The rows of a group lie close to one hidden flat surface of 5 dimensions, which may be shifted away from zero. Surfaces can cross.
In the rows, zero is written as 128.
Known rows, each followed by its group:
[138 112 110  96 124 104 142 129  93 127 136 184 122]	L
[193 114 150 107 100  91  67 110 151 122 121 142 179]	C
[145 126 121 167 133 113 107 100 158 132  96 119 110]	L
[163 146 115 119 144 117  99 122  92 134 129 180  95]	V
[121  99 113 174  98 125 154 126 179 111  61  59 134]	J
[119  97  74 170 114  85 180 113 126 118  59 124  76]	C
[107 170 155 150 156 170 130 162 151 142 168 102 129]	C
[ 93 155 147 138 159 152 155 145 140 154 175 157 119]	L
[175 152 110 130 149 136  48  85  85 131 117 125  81]	J
[ 98 105 128 106 105 120 157 122 156 121 131  84 184]	V
[ 85 152 124  99 162 157 147 127 109 150 200 105 126]	L
[119 123 107  94 133 108 147 125  76 130 149 154 100]	L
[142 136 133  84 124 101 126 149 126 133 190 106 167]	C
[136 114 112  79 104 125 137 160  68 106 129 121 144]	L
[167 129 122  91 129  91 117 149  92 119 144 179 120]	V
[129 129 130 172 127 114 133 129 190 131 114 103 135]	J
[107 161 134 108 165 165 144 167  71 140 172 167  95]	V
[136 142 128 134 141 125 113 103 146 139 140 112 128]	C
[ 44 125 124 102 143 165 172 107 112 144 175  72 146]	V
[107 160 126 196 171 145 114  83 190 153 141  68  94]	V
[183 169 163 169 132 165  78 190 124 112  95 151 113]	J
[119 174 159 141 167 160  88 106 161 157 188  86 135]	C
[177 110 142 137 102 101 105 139 150 117  94 158 145]	J
[118 102 119  91 105  96 160 142 118 119 139 134 145]	J
[107 139 162  80 120 159 123 172 126 124 183  87 200]	L
[120 131 105 111 133  98 150 119 125 135 155 107 120]	C
[ 88 138 116 152 142 174 156 152 116 120 118  59 106]	J
[137 141 116  88 141 115 126 125  72 139 163 168 101]	V

New rows. What belongs after each?
[122 115 119 129 136 133 130  99  96 136 103 171  97]	C
[191 104 127  68  87  64  73  80 120 124 136 152 176]	C
[ 99 121  92 111 128 121 160 102 109 129 124  69 115]	J
[149 163 119 123 169 131  88 102 101 146 162 132  87]	J
[ 80 161 124 183 171 143 155 119 186 152 159  71 104]	J
[ 89 132 111 141 142 150 178 155  95 128 125 159  85]	C
[105 153 153 144 156 138 102  84 187 158 179  85 153]	L
[146 133 118 135 106 140 107 146 115 107  93  38 135]	L
[ 97 171 113 125 173 183 135 144  66 138 156  91  81]	J
[186 115 129  79  98  62  82 109 149 128 159 113 186]	C
[120 145  95 141 133 139 129 126 104 120 111  61  97]	L
[117 146 156 210 152 159 133 150 195 136 106 130 113]	L
[105 131 124 119 147 134 176 170  84 126 147 202  86]	L
[156 133 145 148 111 115 122 173 170 120 118 104 160]	C
[132 116 141 115 134  98 101  62 158 150 160 158 163]	L
[143 108 155  56  81 128 106 154 104 104 149  96 209]	L
[133 173 118 160 176 106 127 122 173 156 184  96  92]	V
[123 133 135 162 129 107 141 143 208 134 138  65 155]	V
[134 127 118 109 108 134 118 151 107 110 126  85 150]	L
[183 105 155 151  90 109  78 111 188 112  80 123 177]	L
[169 125 129  86 108  76 116 146 151 121 166  89 174]	C
[150 122  96 123 100 124  99 121 101 110  88  30 130]	L
[128 144 104 161 133 148 141 155 101 109  81  76  71]	L
[163  94  99  91  83 127 109 136  63  90  53  99 126]	J
[ 62 122 119  90 134 129 182 120 127 141 198  73 159]	V
[125 119 107 143 155 121  90  13 120 148 105 160  86]	C
[137 125 145 147 125 127 110 113 164 129 124 130 147]	L
[150 101  96 103  95 125 116 105  65  99  66  84 125]	J
[156 112 161 145  91 131 113 168 170 109  86 143 174]	L
[114 136 147 133 153 128 130 109 154 149 169 169 131]	L
[125 129 128 124 115 140 158 197  93 107 117 159 116]	L
[145 105 116 103 124  79 131  87 117 141 132 206 119]	L
[ 91 124 133 156 130 122 152 113 191 133 142  54 160]	V
[119 135 113 100 147 132 114  84 122 139 167  63 132]	L
[140 127 123 142 136 148  89  68 116 128  94 140 103]	V
[123 128 110 127 149 106 162 120 108 143 137 208  82]	L
[115 132 125 131 159 104 119  64 163 161 160 164 117]	L
[110 125 102 159 119 103 195 176 141 114 101  94  98]	C
[ 99 110 143 143 117 171 131 124 139 121  97 114 143]	V
[187 136 130 138 127 119  82 138 106 123  99 190 104]	V
[100 155  98 144 175 132 165 119 101 148 146 150  49]	L
[141 112 146  92  99 127 119 147 114 113 134 130 172]	L
[ 89 105 106 121 131 146 169 118  68 128 106 195  80]	C
[162 140 111 137 132 134  89 107 113 125 100 103 106]	J
[164  98 128  87 103  54 126 113 138 127 140 185 158]	J
[127 168 137 179 164 156 114 142 154 138 136 119  92]	V
[165 131 124 108 108  63 120 134 173 125 158  62 169]	C
[119 149 130 166 130 157 119 145 146 122 112  40 126]	L
[ 91 136 121 167 159 158 114  56 148 150 116  82 104]	V
[161 124  96 124 101 135 124 159  76  99  75  54 112]	L
[170 150  98 129 147 132  58  64  88 134 106 104  77]	J
[177  94 115  98  93  80  84  67 127 121  97 117 158]	L
[119 131 145 123 126 144 170 199 111 112 130 192 130]	L
[160 114 116 118 112  56 119  92 162 132 136 106 146]	V
[151 122 117  88 136  75 113  89 124 140 164 159 126]	J
[136 134 108 167 141 112 150 130 117 128  96 174  59]	L
[ 92 155  97 120 178 129 165 111  84 153 175 150  60]	L
[146 122 164 118  96 137  99 158 148 112 124 110 192]	L
[144 107  98  41 113  83 108  78  75 130 156 124 152]	L
[154 115 119 117  97 127 111 142 111 105  90 100 140]	L
[144  97 130 100  93 101 132 135 125 113 110 140 169]	V
[154 112 128 165 126  77 116  78 200 140 110 122 137]	J
[105 147 155 158 160 140 155 144 162 150 157 190 113]	L
[125 138 116 161 157 124  99  53 167 155 123 107  93]	C
[ 99 144 114 164 157 139 146 106 140 147 128 109  88]	C
[105 153  96 127 156 134 148 115  95 141 137  78  75]	L
[142 123 114 155 123 117 139 141 118 116  87 145  89]	L
[111 135  91  92 143 116 136 107  80 144 153 103  94]	L
[ 80 114 147 174 130 234 110  99 115 117  46 125 115]	V
[159 115 114 129 106 100 122 121 112 117  88 157 108]	L
[200 153 149 161 120  83 108 190 169 117 116 164 123]	V
